The groups are shells around one centre, one inside the other: the same stretched ball of 6 dimensions in 7 sizes.
In the rows, zero is written as 128.
Known rows, each followed by its group:
[ 76 118 129 104  67 131  96  58 173  96  66  90  80 125 127  78 167] : k68
[133 140 125  95 136 145 154 100 157 117  95 135  99 141 120 126 156] : k200
[122 123 117  82 124 149 121  76 148  86  90 115 104 133 113 100 158] : k135
[182 138 139 139 208 129 163 151 110 193 217 180 166 127 128 128 107] : k864
[128 114 134 136 145 136 115 105 136 164 181 149 152 110 130  97 122] : k232
[159 123 148 121 175 150 137 119 133 152 196 157 166 114 127 120 118] : k864
[ 97 165 131 149  94 111 121 100 199 165  96 160  99 105 134 107 167] : k557
[133 109  95 100 158 164 134  92 134 138 147 158 139 126 114 113 133] : k68
[ 95 164 131 147  89 105 100  92 195 149  94 152 102  96 131  89 170] : k128
[153 138 144  95 155 132 149 111 131 108 120 119 110 145 120 114 144] : k864
[171 104 168 128 190 142 119 124 101 152 243 140 192 110 130 100  96] : k128
[114 109 133  87 118 162 149  83 155 111 102 109 100 147 126 124 146] : k135
[149 133 120  99 162 153 144 105 144 125 136 155 132 127 116 122 142] : k68
[108 114 157 106 103 147 111  78 164 106 122 104 119 119 131 100 146] : k557
[151 147 154 128 154 118 120 117 141 137 161 144 142 111 126  99 137] : k200
[137  96 156 104 148 152 134 100 120 127 170 106 138 138 131 108 117] : k128
[126 144 163 157 130 107 126 123 156 180 166 145 132 111 142 102 131] : k128
[149 148 136 133 158 106 126 123 129 151 154 148 130 120 124  94 137] : k864
[120 136 122 145 135 130 114 105 161 174 160 172 144  99 129 101 137] : k557
[109 128 109 120 121 149 122  87 171 147 122 159 124 111 123 110 150] : k557
[ 81 160 117 129  73 128 115  77 217 136  59 152  85 105 128 108 182] : k128
[109 141 166 130  97 111  91  89 169 115 119 110 116 104 133  79 155] : k200
[173 100 175 116 188 131 130 127  82 137 224 109 167 134 131  95  96] : k128
[135 144 119 129 151 128 165 124 149 178 132 162 110 139 129 129 139] : k135
[114 129 163 135 109 116  90  92 155 128 146 116 131 103 134  77 141] : k232
[166 116 157 108 177 124 129 120  93 123 182 111 145 137 124  92 116] : k557
[ 77 162 118 117  66 128 130  76 219 125  31 138  62 121 128 116 190] : k135
[168 145 141 107 177 121 162 131 115 135 141 134 116 149 122 118 134] : k68
[ 98 131 153 120  88 121 100  80 169 112 101 103 102 116 132  84 157] : k232
[132 134 174 119 122 101 108 104 130 107 130  88 111 129 131  76 141] : k68
[196 110 185 114 209 130 132 138  76 130 239 116 182 130 128  99  94] : k128
[144 154 162 129 142 114 135 120 153 140 140 137 123 120 131 110 144] : k232
[149 116 177 115 147 121  95 102 115 103 178  98 151 115 128  75 124] : k200
[147 120 122 123 172 156 164 121 138 179 177 171 146 130 128 137 120] : k864
[151 116 172 112 157 146 147 116 131 136 176 120 143 134 134 122 119] : k864
[164 102 161 102 177 152 138 113 107 125 196 119 159 133 126 111 110] : k232
[168 108 188  98 169 142 120 110 107  96 193  96 160 127 128  98 114] : k135
[138 128 131 147 157 127 116 116 137 179 193 168 160 102 129  98 121] : k557
[121 150 134 138 128 138 142 110 185 171 134 173 126 109 132 129 148] : k557
[158 131 146 108 166 126 146 120 117 129 150 125 125 141 124 108 130] : k232
[155 121 139 156 184 127 137 137 118 208 230 176 175 111 135 110 101] : k68
[125  89 137 116 140 148  91  84 119 127 187 120 161 108 125  77 117] : k135
[116 113 175 122 113 143 116  92 161 130 155 110 135 114 139 105 132] : k68
[102 155 157 120  86 128 124  88 202 118  79 125  93 115 134 114 171] : k135
[154 146 150 133 166 131 169 136 148 177 164 162 132 132 134 138 129] : k200
[156  99 169  99 164 146 123 104 105 107 187  99 153 132 127  97 113] : k232
[147  97 121  90 167 159 137  98 107 120 161 125 139 141 117 107 121] : k200
[101 139 157 151  97 107  99  98 171 155 136 129 120 102 139  84 146] : k864
[162 112 171 132 177 135 135 128 113 161 220 135 168 122 136 110 103] : k200

New rows, each followed by its group:
[182 139 161 151 202 119 137 149 113 188 239 175 184 107 132 112 104] : k128
[132 142 153 147 137 104 114 117 142 161 163 140 134 110 134  89 134] : k232
[ 86 127 124 108  83 150 118  68 192 117  79 126  95 119 127 108 166] : k557
[104 172 135 152  99 105 118 105 199 165 100 164 103 100 133 105 168] : k864
[107 123 130 122 116 160 137  90 182 154 131 153 126 115 132 128 144] : k128
[ 84 118 149 100  72 144 108  63 182  92  76  91  89 125 131  96 164] : k128
[118 112 174  95 104 127  93  76 137  71 117  68 112 127 128  73 146] : k128
[134  87 158 103 141 139  95  87 102 101 178  86 148 125 126  71 116] : k128
[133 114 117  96 148 162 145  94 142 128 133 140 126 135 119 121 137] : k232
[155 105 159 115 169 136 135 117 103 140 193 116 149 136 130 102 109] : k200
[109 120 130 141 122 132 118  99 155 171 155 148 132 112 134 100 132] : k864
[146 141 145 116 151 120 155 122 132 142 131 127 108 145 128 115 138] : k128
[151  96 144 110 171 150 127 107 106 138 198 127 160 127 125 101 109] : k232
[153 143 128 128 172 135 166 131 142 176 160 171 133 132 127 134 130] : k232
[115 109 147 121 121 146 111  88 152 136 156 125 138 113 132  99 132] : k232
[154 160 117 133 172 125 169 136 149 183 144 185 123 130 125 135 140] : k128
[129 143 130 104 128 125 127  96 149 109  98 123 101 131 120  99 157] : k200
[ 77 127 133 119  69 124  95  66 180 114  77 105  88 116 130  80 166] : k128
[164 130 161 153 186 125 153 147 121 204 227 167 168 120 139 123 102] : k68
[153  82 170  76 158 155 120  91  93  77 172  72 144 145 123  91 114] : k135
[145 140 165 120 143 122 120 110 143 121 150 125 134 117 128 100 139] : k232
[171 138 173 126 173  99 112 128 101 125 187 116 149 121 126  78 122] : k68
[127 101 109  99 146 166 119  83 136 124 151 143 144 119 117 104 132] : k135
[155 151 138 130 167 117 155 133 135 165 152 157 125 132 127 119 135] : k557
[115 126 157 117 112 128 126  96 154 126 121 108 108 130 133 101 144] : k557
[ 88 132 136 131  86 133 109  80 188 141 106 133 107 108 134  99 157] : k232
[164 112 143 117 186 152 149 124 116 159 203 152 164 128 127 123 109] : k232
[165 118 137 124 190 149 158 130 117 175 205 164 162 129 128 129 109] : k557
[143 139 133 135 160 134 160 128 148 183 163 168 133 128 132 131 129] : k232
[183 122 156 134 207 131 152 147  97 179 233 158 175 128 131 118  97] : k200
[148 145 161 150 155 122 119 124 153 170 193 166 163  96 134 107 127] : k128
[112 153 129 113 110 131 151  99 181 134  75 137  82 136 128 125 166] : k200
[146 111 166  94 146 149 116  93 129  92 158 103 143 124 124  99 130] : k864
[117 119 133 105 122 140 137  93 147 127 114 116 104 139 127 109 143] : k557
[150 125 133 103 163 157 148 108 141 134 154 150 140 128 122 127 133] : k200
[185 110 158 105 200 122 120 125  68 115 210 112 164 134 119  81 105] : k68
[ 98 123 134  97  92 148 118  70 176  99  82 110  96 126 125 104 162] : k232
[158 135 133 134 175 122 117 122 121 157 191 162 161 108 122  94 123] : k128
[163 149 164 158 174 104 130 143 129 186 208 163 161 108 136 103 117] : k200
[112 105 112  74 119 164 140  73 145  92  84 105  93 150 117 112 152] : k135
[122 161 109 141 134 121 148 117 174 181 116 181 109 119 127 122 154] : k200
[110 123 137 148 121 137  99  94 168 168 173 161 154  89 134  96 132] : k135
[171 120 157 101 183 148 153 122 115 128 180 131 149 137 124 123 119] : k557
[183 108 133 111 215 153 173 139  90 170 216 157 164 146 124 133  97] : k68
[129  93 181 107 126 133  91  86 116  94 172  74 144 121 132  71 121] : k135
[102 110 137 113 107 152 122  81 164 132 125 122 118 123 131 107 142] : k200
[161 107 167  82 165 153 154 109 112  99 154  95 128 153 125 120 123] : k135
[184  91 147  91 207 161 136 116  79 119 220 126 178 135 117 107  98] : k135
[ 89 150 106 141  95 128 117  88 197 166  96 169 104 103 128 106 165] : k200
[140 141 142 109 145 138 163 115 152 140 121 137 108 142 128 132 144] : k557
[129 156 118 135 138 124 125 109 168 158 130 174 127 106 123 108 152] : k128
[119  98 139  73 117 157 108  65 135  64 106  83 113 135 117  88 147] : k128
[171 116 171 136 190 136 154 141 109 179 228 145 169 129 138 123  98] : k68
